The rows of a group lie close to one hidden flat surface of 11 dimensions, which passes through zero. Surfaces can cross.
Known rows, each followed by its group:
[  3  19  -7   4   6  -2   5   1   3  -5  23  16  14 -14   6   5 -24   1
   2  -3] => Q751
[  7  26 -12  -8  -5   2  13  24 -26  -5  25  -5  -5  20   6   4  -9  -9
   7  -2] => Q711
[  4   5  -3  -9  16   5 -14  -1  18   7   9 -22 -18   0  20 -13   9  -1
   4   2] => Q751
[ -5  15  -9   3  27  -5 -18  11  22  -9  -6   7  34   4  -9  -3   1  -3
  15  -3] => Q20
[-19  22   5  13   7  -7  18   5  21  28   8  10   1  13  -1 -13   1 -15
 -11  29] => Q18
[  7  -8 -17 -25   7  15  -5   6  -3 -13  -2  -6 -22  -5  22 -14  10 -26
   7 -27] => Q751
[-12  -9   7 -10   2  -3   3   3 -14  15  14   4  -4  -8  -8  -8   5   5
   2  -4] => Q819
[-50 -23  -3 -31  -4  -5   6  17  18  19  -4  19   4 -13   2   0   6 -13
   0  -5] => Q18
[  6   3   4   5  29  -4  -2   4  -1 -15  -5   2 -13   1   8 -30  -3  -8
  -7 -21] => Q18
[ 5 -1  1  2 -8 -7 -3  3  6 -9 -9  0 -4  3 -3 12  6  2 -2  8] => Q819
[23  4  7 -1  1  1 -4 -3 -3  3 -2  8  5 14  7 -2 -7 -9 -2  3] => Q18
[  6   1   9 -14   9  -5 -18  12  11   8   1  11  16   1   1  -5  -2  -1
   5   0] => Q18
[ -7   0  -8   4   1   5   6 -10   2 -24  13  -5   8 -10  -9  12 -18   3
   7   0] => Q751
[-19 -23  18  -5 -19  -4   8 -18   2 -28 -28 -12 -12   3  -6  13  14  -8
   8   3] => Q751
[ 17  17  -9  -2  38   1 -13   8   2   3  10  -4  10  -2  -3 -17  13 -13
  25 -12] => Q819
[ -7   0  29 -17  21 -29   0  -4   1 -10  22 -20 -23  11   5 -12   0  -7
  20  14] => Q20
[ -2  -9  16  -5   7   5 -10   2  21  18 -11  28  25  -4  -5  -4 -12  -2
 -10   3] => Q20
[ 14  14 -11 -14  -1 -21 -25  -5   6  12   4  -9  15  -4  29  15  10  16
  25  -5] => Q751
[  8   3  -8   3  30  -6  10   4   6  -7  -8  -6 -11  19  14  -9  -6 -21
   2  -6] => Q711
[  5  10  -3   8   4   1  -5 -15  13   7  22  -8   1  -1   5  -3 -18   6
  -4  20] => Q819
[ -6   7   7  -2 -16  -4  -6  -7  -7  28  -5   9  12  -9   6  -3  17   9
   6  -9] => Q711
[ 12 -18   3  -8   5  -5   2 -12   8   6   4   1   1   2   0  14 -10 -14
   8  18] => Q20
[-17 -25  11  13 -10 -10  -4 -16 -14  -3  -5  10  16   4 -16  -8 -21  25
 -22   1] => Q20
[-22 -14   9 -18 -10  27  -5   2  28   9  22   3 -13 -44   9   3 -18  26
 -19  -3] => Q711
[-16  16 -31  -3 -19  31  11   4  -2   2  27  -7   4  -3   1   9 -13  -9
   0   7] => Q18
[ -7   3   4   0 -15 -12   6  -3 -11 -18  -1  -6   7  21   4  11 -15   4
   3   6] => Q819
[ 13   0 -15  11   9  11  -1  -6 -12   0 -14  -7  -1 -11  -7  -2  25  -1
  13 -22] => Q819
[  6   2  12 -11  -3 -12   6  11 -17  23   0  12 -10  -2   9  -8  17  -5
   2 -11] => Q819
[ -4 -10 -16   3  12 -11  -2   1  12  -6   7  -3  -2 -20   0  13  -5  16
   1  -2] => Q18
[ 21  -1  -7  -2   4   5  -8   4   4   7   2 -12 -10 -13  10  12   6  21
   2  -8] => Q711
[  3  -6  16  -4 -14  -3  13 -12  -1   8  -1  -6  -5  -3 -16  28  19 -12
  25  24] => Q711
[ -5 -11 -12   0  30 -17 -22  20  16  -8 -11  21  15   0  -5 -22 -10   5
 -16 -12] => Q20
[-25 -12  -7  -1   8  -6  21   2  -7  17 -33 -10   7  14  -4  17  26   3
  21 -16] => Q711
[  2 -30  -4   5  -4   4  -8  10   5  21  -1   9   1   5 -16   1 -19  24
 -37  18] => Q819
[ 2  2  3 -2  1 -7  0  3 -5  6  4 -6  4  2 -1  8  4  6 11  1] => Q711
[-23  -5 -20   8  -9  13  13  -4 -31  -8   7 -31   2  12 -20  12   5  13
  18  -4] => Q20
[-32 -16  -2   1  -7  16  16  -3  -4  -9   2  -3  -4   3 -16  -5 -12  -4
 -13   4] => Q751
[  0   0 -10  11   1  -3 -12   9   6 -10 -10  -8  -2  -8 -16   8  24  17
   5   0] => Q18
[  1   0  -6  11  -8  13   9 -12   4  -3  -7  -2 -32 -27  10  -6  16  -2
 -13 -11] => Q819
[ 25   1   9   1   8  -8 -12  -2   9 -13  11 -10  -3  -5 -16  14   7  -2
  16  24] => Q711
[-20   4  -7  -9 -24  29  29  11  20 -21   4  10 -30 -26   4  12   2 -28
 -13   1] => Q751
[ -6 -25  32 -23  28  -5  -4  -2  13   1  38 -18   1 -15 -11  12 -27  25
  19  16] => Q711
[-21  -8   2  -6   7  13  -2  -6  10 -15   5 -22 -12  -6  -1  -9   0  -1
   5  -2] => Q751
[-21 -33   0   1 -22  -8  -5  -4 -26   7   2  -7   2  -2 -22   8   1  38
  -9   3] => Q20
[ 36  -2  -4  -3  24 -10 -10  14   5 -16 -13 -10 -24   5   4  -3  20 -14
   8  -2] => Q20
[ -4  36 -18   1 -15  17  -3   4  14  -1  12  -4  12  15  43  -7 -38  11
 -22  -9] => Q819
[ 14  -5 -13  11  16  -5  27 -15 -37   3  19  -6 -18  31   8 -23 -24 -26
 -10   1] => Q819
[  6   0 -13 -18  16   1  -1  -3  13  -7  13   1 -12  -1  30  -9 -18 -27
   2  -5] => Q751
[  3 -29  -6   9 -10   2  -3   1  -8  13   0   2  -4   5 -19   5 -12  25
 -28  17] => Q819
[ -5 -10  -2  -3   7   6   7   2  23 -14  -7   0 -16   1   1   0  -5 -21
 -10  11] => Q18
[ 25  -6  -2   1   0 -10   6  -2 -11   7 -26   4 -13   4  18   6  17  -8
   0 -16] => Q18
[-16  -6  -7   7   3  -8  13   6 -18 -12 -19   4  10  31 -10  -6  -4 -13
  -5  -5] => Q711
[ 18  -2 -13   7 -12  -1   0  11 -12  -7 -13  -3 -31  -5   8  -2  19   6
 -21 -14] => Q20
[ 16  -2 -12   7  -1  14  -3   2 -13  17   4 -14  -7   4  -7   0   9   8
  -2   5] => Q751
[ -1   5 -13  14  -7   3   0 -22  25   3 -18  -1  -6 -12   7   5  24 -23
   4  15] => Q711
[ 15  20  -1  25   3 -16  12  -6  14   5   7   2 -11  -3   6   9  -3   7
 -10  22] => Q18
[ -4 -15  16 -13  17   4  -9   8  41  -6   6  11  -1 -10  -6  -4 -18 -12
  -9  20] => Q20
[ -6 -17 -23  11   5  11  -9   3   5  -7 -13  15  21  -2 -13  -3 -16   8
 -20  -8] => Q20
[  7 -28 -16 -14 -13 -25 -27 -13  -7  31 -20 -20   9  39  13  15  11  11
   9  23] => Q751
[ 19  21 -30   5   0   7  -2  21   6 -23   5  17  -7  -9  13   0  -7 -13
 -14 -12] => Q18

New rows. What belongs after each?
[-16   9  -4  10 -14  22   5 -24  22  -1  11  -4  -7 -19  22  -5 -22   9
 -20   1] => Q819
[-13  -6  13   0 -15   3  10 -12   7  -2  -8   7 -16 -14  10  -5   1  -3
 -13  -6] => Q819
[  4   6   6  -8  11  -7 -17  19   9   8  -5  12  17  13   8 -12 -11  10
 -10  -8] => Q819
[ 11  -6  -9   3  11  -2   7  -1 -28  11  -1  -3   2  12  -8  -6   7  -6
   7  -8] => Q819
[ 17 -27  16   5  15  -8 -10 -16   0  -6 -14 -12  -7  21 -15  -6  -1  -5
  -3  17] => Q751
[  1   9  -4  -4  14   7  -5  10  13 -16 -10   1  -3  -5   6  -9   8 -11
   3 -17] => Q819
[-20   4 -29   4   5   7  11   4 -10   5  -7 -11   6  13  15  -4  -7  10
  -3 -25] => Q711
[-18  -3   9 -17  -4 -13 -19  -1   8   0   8  -2  17 -11   0   7   1  19
  17   1] => Q751
[ 29 -15  -1 -17  21  27  -3  12   7 -11  31  14 -16 -22  -9 -15 -19 -26
 -11   1] => Q751
[  9  17  -3   6 -14  -1  11 -11   7  -1  -6  -5  -6   3  12  18  10 -16
  11  13] => Q819
[ -1  20   7  19 -18  -2  21 -24 -23  19   4 -11   3   4   8  13   4  17
  11   1] => Q751
[  5  17  -6  15  -4  10  -5   4  15   1 -26  12  24   4  -8  11  12  -5
   1   1] => Q20
[ 11   1  20  14  -5 -33  12 -13   6  17 -12  12  -7   7   8   9   1   3
  -7  19] => Q18
[ 13 -12 -13  18  21  -4 -14  -4   2 -34  13 -20 -13  -5 -24  -5  -7  12
  -4  12] => Q819
[  8   9  22 -29   3  -1   2  51  -4   9   0  14  -7  -9  -7   6  28   0
  11 -18] => Q711
[ -5 -15   6  -8   0  -3   0  -7   3   9 -10  -5  -5  -1   2   9   8   4
   7   1] => Q18
[-17  -6   9  13   8  -5  -7   7 -11 -33 -16  11  17  23 -33 -30  -2 -16
 -13  -3] => Q18
[  3   6  18 -14 -10  -1   8  12  -1   4  12  12  -8   1   4   0  -7  -9
  -9   8] => Q711
[  2 -14 -30   5 -12  16  -7   2 -13 -31  -6  -7  15   9 -25  19  -9  -3
   1   4] => Q18
[-15   1  -1  -3  -7   7   2  -5  -3   2   1  -2  27  17   1   6 -23   5
   6   2] => Q819
[ 31 -13  17   5 -14   8  -7  -2  -5  -8   0   3  -2 -20 -34  28  15  10
   4  20] => Q751
[-18 -12  18 -25   5 -13  -5  29   3   0   3  18  -2  -5  -9  -8   3   1
  -3  -7] => Q819
[-34  16 -25   2   2  -6 -15  22   0 -14   3  -5  31  12 -12  -5   1  13
   6  -9] => Q711
[ -2   3  -4  -9  15   6  18   1   9 -12  -5   4   3  18   1   3  -5 -45
  15   5] => Q819
[ -5  -6   6  -8   9  10  11   4  10  13 -19  16   5   4   6 -10  -1 -24
  -4 -11] => Q819
[ 31 -24   8 -15  25   8 -16  10  -8   5  -5 -10 -12   0  -9  -6  11   1
   6 -10] => Q20
[-12  38  19  -5  -9   9  18   0   4  16  12  -2   2   3  17  -3   8 -16
  17   0] => Q20
[ -5   2 -19   3  -9 -10  -7  11 -13  13  -4   5  17  -8  -7  17  17  23
   8  -7] => Q18
[ -3  -8 -27  12   2  26  13 -13   0   7  14 -12   9  13 -10  12 -27 -10
  -1  22] => Q819
[  5  -3  37 -16  19 -20  -5  18  23  -2  -3  21  -2   1  -4 -10   0 -17
  -1  10] => Q711
[-13   1 -10  -2  -8   9   5  10   0  -8 -11  -1  -7  -3   2  -1  14  -6
  -3 -11] => Q751
[ -4   8 -11  -4   0  -4 -22  17 -11  -6  30 -13   0  -7   0  -9 -10  39
  -8  -9] => Q819
[  5 -14 -16   1  -7   7  23  -1 -32  18  -2   0 -12  12  -7   4   7 -15
  -2  -2] => Q819
[-19  -7  -5  15  -3  13  23 -20  -2   2   1 -23 -11  14 -13   4  -6  -8
  -1  22] => Q18
[  0   1  15  -1 -16 -19   6  -1 -25  26 -17  14  12  19  11  -2   5   9
  -5 -11] => Q711
[ 13 -17  15 -12  20   0  -9 -13   4  -5  12  -9  -9   1   2 -16 -11 -10
   6   4] => Q751
[-32   6  12  -9 -29  -3 -12  19   2  17 -18  22  24 -13 -14   3  29  15
   0  -9] => Q711
[-15  -4  -9  -6  -8  17  14   8   3  -6  -9   4   2  12   7   3 -14 -11
  -8  -7] => Q819
[-11  22 -37  12  20   8   0 -13  -4  -4   6 -11   7   7  10 -24   4 -21
  14 -14] => Q711
[-15  27 -19  -9 -12  -1   9  14  11  15  14  -9  -3  -2  20  19   9   1
  15   7] => Q711
[-27   4  15 -21  -5  -6   2   3  -2  16  37   3  13  -5   2   0 -19   9
   9  11] => Q819
[ -7   1   1   4  -2  -2   0  -8  -1 -25   0 -10   3   1  -6   8  -3  -2
  12   2] => Q819
[ -3  -6 -24   8   6   3  27  -2 -14   8 -24 -16 -12  22  16  13   7  -5
   6 -17] => Q711
[ -3   5  -7   8   2   9  -3  -9  -5  -3  11  -7   4  -2   7 -11 -14  12
  -6 -10] => Q819
[  6   4  16  -1 -12 -17 -15   8   3  -9  -7  18   9  -8  -5   5   6   8
  -4   2] => Q18
[ -7   5   5  -3 -16   0   9   2   4  10  -4   6  -6  -3   8   7   8  -3
  -2   4] => Q751
[-10   3 -17  -2  -2  22  -5   2  21  -5   8  -6  -7 -28   2   3   5   4
  -2  -2] => Q711
[ -1   5  18   5   1 -18 -13  -7   2 -25 -11   3  -1   8  17 -22 -19  16
 -19 -13] => Q819
[ -3   6  13  -8  -7 -23   0   7  -8 -12  27  -1 -26  -9   9 -10  -4  11
  -6   5] => Q819
[-28  -4  32 -17 -14 -10  -2  -3  20  -5 -14  13  23  -1  -2  13  -4   1
  10   6] => Q819
[-21  11  -1  14   3  11  14 -11  10   9   1 -30 -25  10   9 -13   7   2
  -5  10] => Q751
[ 13  28 -10  -4  -5  -5 -14  20  23  -2  16  -4   8  20  19  13 -22   6
 -10  22] => Q819
[  0 -10  22  -6  18 -17  -3  -3   5   0  12   7 -17 -18  -6 -19   7  -6
   0   5] => Q819
[ -6   0   7   7 -16   2  -5  -8  -3 -10 -28   5   4  -1  14  -4  -1  17
 -14 -24] => Q819
[ -5 -10  13  -3 -20 -24  16  -1 -40   3  -8   5   4  38   5   2 -14   4
  -8  -1] => Q819
[  2   0 -17  12  24  -5 -13   0  -6 -15 -11 -11  13  12 -10 -10   6   2
  12 -13] => Q711
[  8   6   0  -9 -23   9  -7   0  -8  15   6   1  15   3   2  18   0   4
   9   8] => Q18
[ 20  18  -5  -7  -8 -18  -4  28 -21  -3  -2   0  -9  13  11   4  18   5
   2 -12] => Q819
[-16 -28  12 -10  12  -4  13  -5 -21  23  22  10  -7   0  -9 -25 -18  -3
 -12   1] => Q819
[-15  16   1  14   3  -2   1   4  10  15  11  -3   9   6 -14  -4   2   7
  -1  20] => Q18
[ -5  -5  13  -4  -4 -14   7  -4  -2 -12   9  -3 -21  -8  -5   1   5  -5
   2  12] => Q819
